The rows of a group lie close to one hidden flat surface of 10 dimensions, which may be shifted away from zero. Surfaces can cross.
In the rows, zero is written as 128.
Some rows, each with its group after it:
[ 93  87 134 100  65 147 126 142 132 186  93 125 107]
(2)
[183 154 153 143 121  94 150  99  95 103 138  81 113]
(0)
[131 108 204  98 142 155 116 174 148 148  90 148 124]
(3)
[ 94 166 134  90 166 164  92 130 114  65 111  94 126]
(0)
[172 138 140  69 179 147 160  96 154 108 127 107 114]
(1)
[107 145 127 166 157 124 125 165 148 118  85 181  84]
(2)
[168 162 159 183 144 169 104  88 124 175 165 149 151]
(4)
[133 189 127 186 138 138 109 110 103  84 121 146 141]
(0)
[105 129 172 101 142  76 116 127 149 127 126  70 137]
(3)
[110 133 125 124 109 168 103  92 204 155 147 170 148]
(4)
[101 125 100 143 125 174 100 156 137  68 129 112 132]
(1)
[146  41 150  73 138  98 129 127 130 127 116 133 135]
(3)
[ 96 146 108 109 148  70 122  84 123 114 127 140 166]
(1)
[157 146  84  82 120 175 152  66 144 115 142 122  96]
(4)
[140 159 155 148 119 138 129 107 125 168 130  75  86]
(4)
[146 156  77 138 133 123 197 146 144  70  82 125 158]
(0)
[162  94 144 103 157 116 156 160 111 133 166  58 159]
(2)
[ 96 173  88 149 123 134 123 118 156  99 119 129  93]
(4)
[160 158 165 158 118  98 119  89 127 117 135 131 136]
(4)
[126 150 106 114 106 139 170 122 131 182 116 135 157]
(4)
[ 77 112 110  75  70  81 107  95 146 122 140 129 120]
(3)
[114  99 112 154 104 203 117 147 159 119 108  98 108]
(2)
[158 131 130 151  70  92 174 130 129 184 144 145 150]
(0)
[111 199 134 123 115 115 150 158 141 122 131 131 148]
(3)
[118 132 157  90 144 153  81 134 147 127 162 214 132]
(3)
[ 79  77 129 156 120  65 101 154 132 105 124  63 160]
(1)
[139  99 126 131 113 107 109  43 121 144 125 133  97]
(2)
[138 207 145 145 170 146 138 124 168 115 137 114 121]
(1)
[185 115 161 100 136 142 156 123  57 183 142 126 146]
(2)
[105 151 114 183 152  95 135 168 103 163 117 140 123]
(0)
[115 178 161  78 178  79 129 167 140  48 132 161 164]
(1)
[100 173 147  74 136 120 108 113 151  72 101 166 137]
(1)
[106 155 144  84  80 112 127 107  93 179 126 129 134]
(2)
[101 140 117 140 165  81 128  84  98 154  96 105 120]
(2)
[133 136 210 103 117 124  97 117  89 111  76 116 136]
(1)
[106  98 132  88 141  86 129 135 118 103 127  84 182]
(2)
[130 103 115  99 103 132 114  85 129 103 156 102 134]
(4)
[155 111 134 141 152 132 105 120  66 141 171 118  97]
(0)
[120  70 143  93 114  77 121  96 135 111  95 126 184]
(0)
[130 178 119 154 120 176 131 133 114 185 152  88  82]
(0)
[119 150 167 179 123 149  89 118 157 134  91 140  83]
(3)
[133 165 190 105  95 150  90 130 119  66  96 144 100]
(1)
[143 159 113 119 189 114 120  57 120 151 157 129  70]
(4)
[ 99 117 110 148 107  67  92  80 117 159 173 113  94]
(3)
[ 69 155  95 105 134 110  93  84  77 166 145 137 121]
(0)
[141  97 170  85 112  76 114 102 118 120 129 192 147]
(3)
[143 113 138 147 159 159 108 136  97 158 154  82 118]
(4)
[117 166 137 110 160 118 140 150 132 151 169  68 164]
(3)
[110 157 126 102  95 104 144 148 137  69  98 106  94]
(3)
[182 105 150 100 129 142 152  95 157 118 134  80  75]
(1)
[124 117 157  77 109 161  92  98 134  70 114 138 194]
(0)
[130 198 157 104 111 104 143 102 110 153 126 110  77]
(4)
[180 136 134  98 116 173 165 134 141 176 179 119 124]
(1)
[107 135 135 109 130 103 160 194 123 172 132 101 109]
(0)
[134 122 150 132 110  78 134 164 142  94 142  96  92]
(2)
[103 149  81 129 158 112 129 101 137  99 116 114  81]
(2)
[140 134 151 101 135 106 122  84 124 154 172 103 181]
(3)
[155 160 193 131 133 139 130 183 124 121 123 120  98]
(4)
[123 127 148 187 134 117 146 176 129 163  98 119 159]
(0)
[160 185 132 147 159 181 124 139 131  93 147 192 120]
(4)
[123 166 150 190 131  92 100  91 135 118 130  97 131]
(2)
[110 169 147  87 114 173 110 141 102 102  82 222 120]
(1)
[106 111  88 115 193 139 131 153 108  87 113 125 178]
(1)
[149 133 145 118 125 162 138 158  99 120 124  89  91]
(3)
[121 141 109 145 180 132 132  97  77 142  71 120 127]
(2)

New rows, each followed by its group:
[110 184 118 162 153 144 122 160 113 125 122 163 146]
(1)
[ 47 119 100 146  98 164  71 121 166  92  99  82 133]
(1)
[100 116 146 127 173  97  82 126 147 101 148  86  72]
(3)
[153 137 142 174 120 156  97  68 135 127 148 109 149]
(2)
[102 127  46 152 126 152 120 124 122 114 161  92  58]
(3)
[136 152 107 132 187  86 112 117 120  79 188 131 116]
(3)
[ 94 102 207 101 139 117  88 203 138 113 116 103 139]
(0)
[115 131  85 140  88 141 165 183 199 127 137 184 101]
(0)
[100 100  87 123 202 140 128 168 103 182 152 163 157]
(4)
[152 111 105 155 119  84 137 141 120  80 159 144  89]
(1)
[117 171 136 184 163 128 104 154 128  74 110 109 121]
(1)
[165 131 126 179 133 165 134 115 124 121 110 104 151]
(0)
[121 170 131 152 156 160 132 171 180 108 142  83 124]
(1)
[104 173 139 129 170 112 152 114 176 193 103 127 128]
(1)
[ 92  88  64 151 130 138 145 132 146 186 109 139 108]
(1)
[104 165 167 148 125  65 120 198 104 104 118 118  57]
(3)
[136 144 145 189 124 109 111 129 109 153 139 126 108]
(0)
[132 113 143 137 118 175  99 181  96  69 108 122 117]
(1)
[102 119  89 106 166 155 155 148 139 167 120 136 155]
(1)
[ 96  89 154 122 138 132  90 135 126 129 103 130 180]
(0)
[140 128  56 157 132  94 172 116  95 142 137 160 118]
(0)
[ 92 147 115 108 127 140 137 128 184 152 124 138 116]
(1)
[ 58 148  90 140 109  70 120 150  96 134 125 140 160]
(4)
[100  86 126 130  99 163 115 173 158  96  98 110 138]
(2)
[ 88 189  89 163 111 142 119 104 161 116 117 107  83]
(4)
[138 176  92 185 174 104 132  97  97  87 126 140  97]
(4)
[ 98 148 133 130 110  74 141 140 139 140 124 118 137]
(3)
[163  79  72 103 151 109 163  90 134 122 155 118 103]
(1)
[146 175 158 149 130  68 103  74 107  87 140 105 109]
(3)
[ 91 104  89 136 205 170  95 116  91 114  94 102 151]
(0)
[ 76 117 101 149  98 105 125 153 132 175 134 134 156]
(1)
[202 114 107 102  70 129 192 116 140 111 168 133 112]
(0)
[139 134 155 125 103 106 135 102 145 162 132 137 159]
(4)
[122 169  86 184 114 137 136 143 120 127 137 179  95]
(3)
[139 122 130 150  90 155 106  69 141 116 115 165 195]
(0)
[140  98 129 102 127 145 145 136 109 170 130 118 123]
(2)
[161  99 173  96 104 162 147 199 125 144 134 126 113]
(1)
[ 95 134 168 113  68  97 112 150 114 118  85 149 144]
(2)
[ 91 175 138  96 134 118  98 122  74 142 148 117 125]
(0)
[158  99 147 123 134 130 132 150  79 169 157 115 137]
(0)
[163 142 180 111  77 131 131 116 102 114  97 162 123]
(3)
[123 184 149 134 133 110 110 102  83  97 114 106 147]
(0)
[105 134  93 184 109 154  82  81 125 181 171 114  81]
(3)
[149 128 172 120 145 209  88 136 120 118 153  65  95]
(0)
[ 75 119 142 104 133  90 116 105 127 191 105 127 180]
(2)
[ 83 195  94 112 137 163 134 142 111 154 129  97 105]
(0)
[143 154 113 163 161 100 141 162  96  91 133 128  94]
(0)
[124 136 133  92  86 109 123 134 143  76 175  83 149]
(2)
[136 169 131 149 147 143 122 120 138  93 124 109 105]
(3)
[148 131 136  42 133 149 156  85 147 163 132 139 136]
(1)
[172 132 117 125 126 165 147 141 162 102 190  86 110]
(1)
[148 217 167 153 158 149 148 176 146 147 144 145 128]
(1)
[150 140 119 115  71 108 200 166  73 144 116  73 139]
(3)
[140 113  59 156 138 150 154  79 121 143 130  93 151]
(4)
[158 155 116 165 107 147 135 152 131 103 162 145  84]
(1)
[135 142 148 107 121 129 104 142 117  65 142 108  84]
(4)
[135 112  63 176 144  77 162 132 106 153 159 152 136]
(3)
[147  93 107 110 150  93 134  79 115  70  99  95 129]
(0)
[111 113  91 183 153 123 133 178 105 137 139 117 152]
(1)
[122 127 190 106 171  66 146 150 130 162  96  99 158]
(1)
[116 144 110 139 141 104 145 138 159  85 101 137 122]
(3)
[147 165 123  61 130 130 147 111  83 121 153 131  92]
(4)
[100 134 170 126  91 179 109 145 161 184 114 104 172]
(0)
[133 190 118 144  99 171 145 121 119 181 154  93  93]
(0)
[106 150 144 145 174  83 102 156 127 124 163 128  99]
(3)
[127 111 109 153 160 116 114 109 158  79 127 112 114]
(2)
[102 117 106 126 104 138 162 216 112 170 126 106 103]
(3)
[126  96 118 113 131 115 130 102  97 182 138 100 131]
(0)
[ 92 118 143 127 120  75 113 101 132 161 117 102 142]
(2)
[136 192 189 122 185 125 130 171 166  75 130  81 149]
(1)
[149  96  89  91 120 108 162 110 133 135 147 166  90]
(1)
[142 159  97 175 164 176 123  87 163 100 128 134 128]
(3)
[111 183  92 145 151 125 158 166 104 106 106 150 154]
(0)
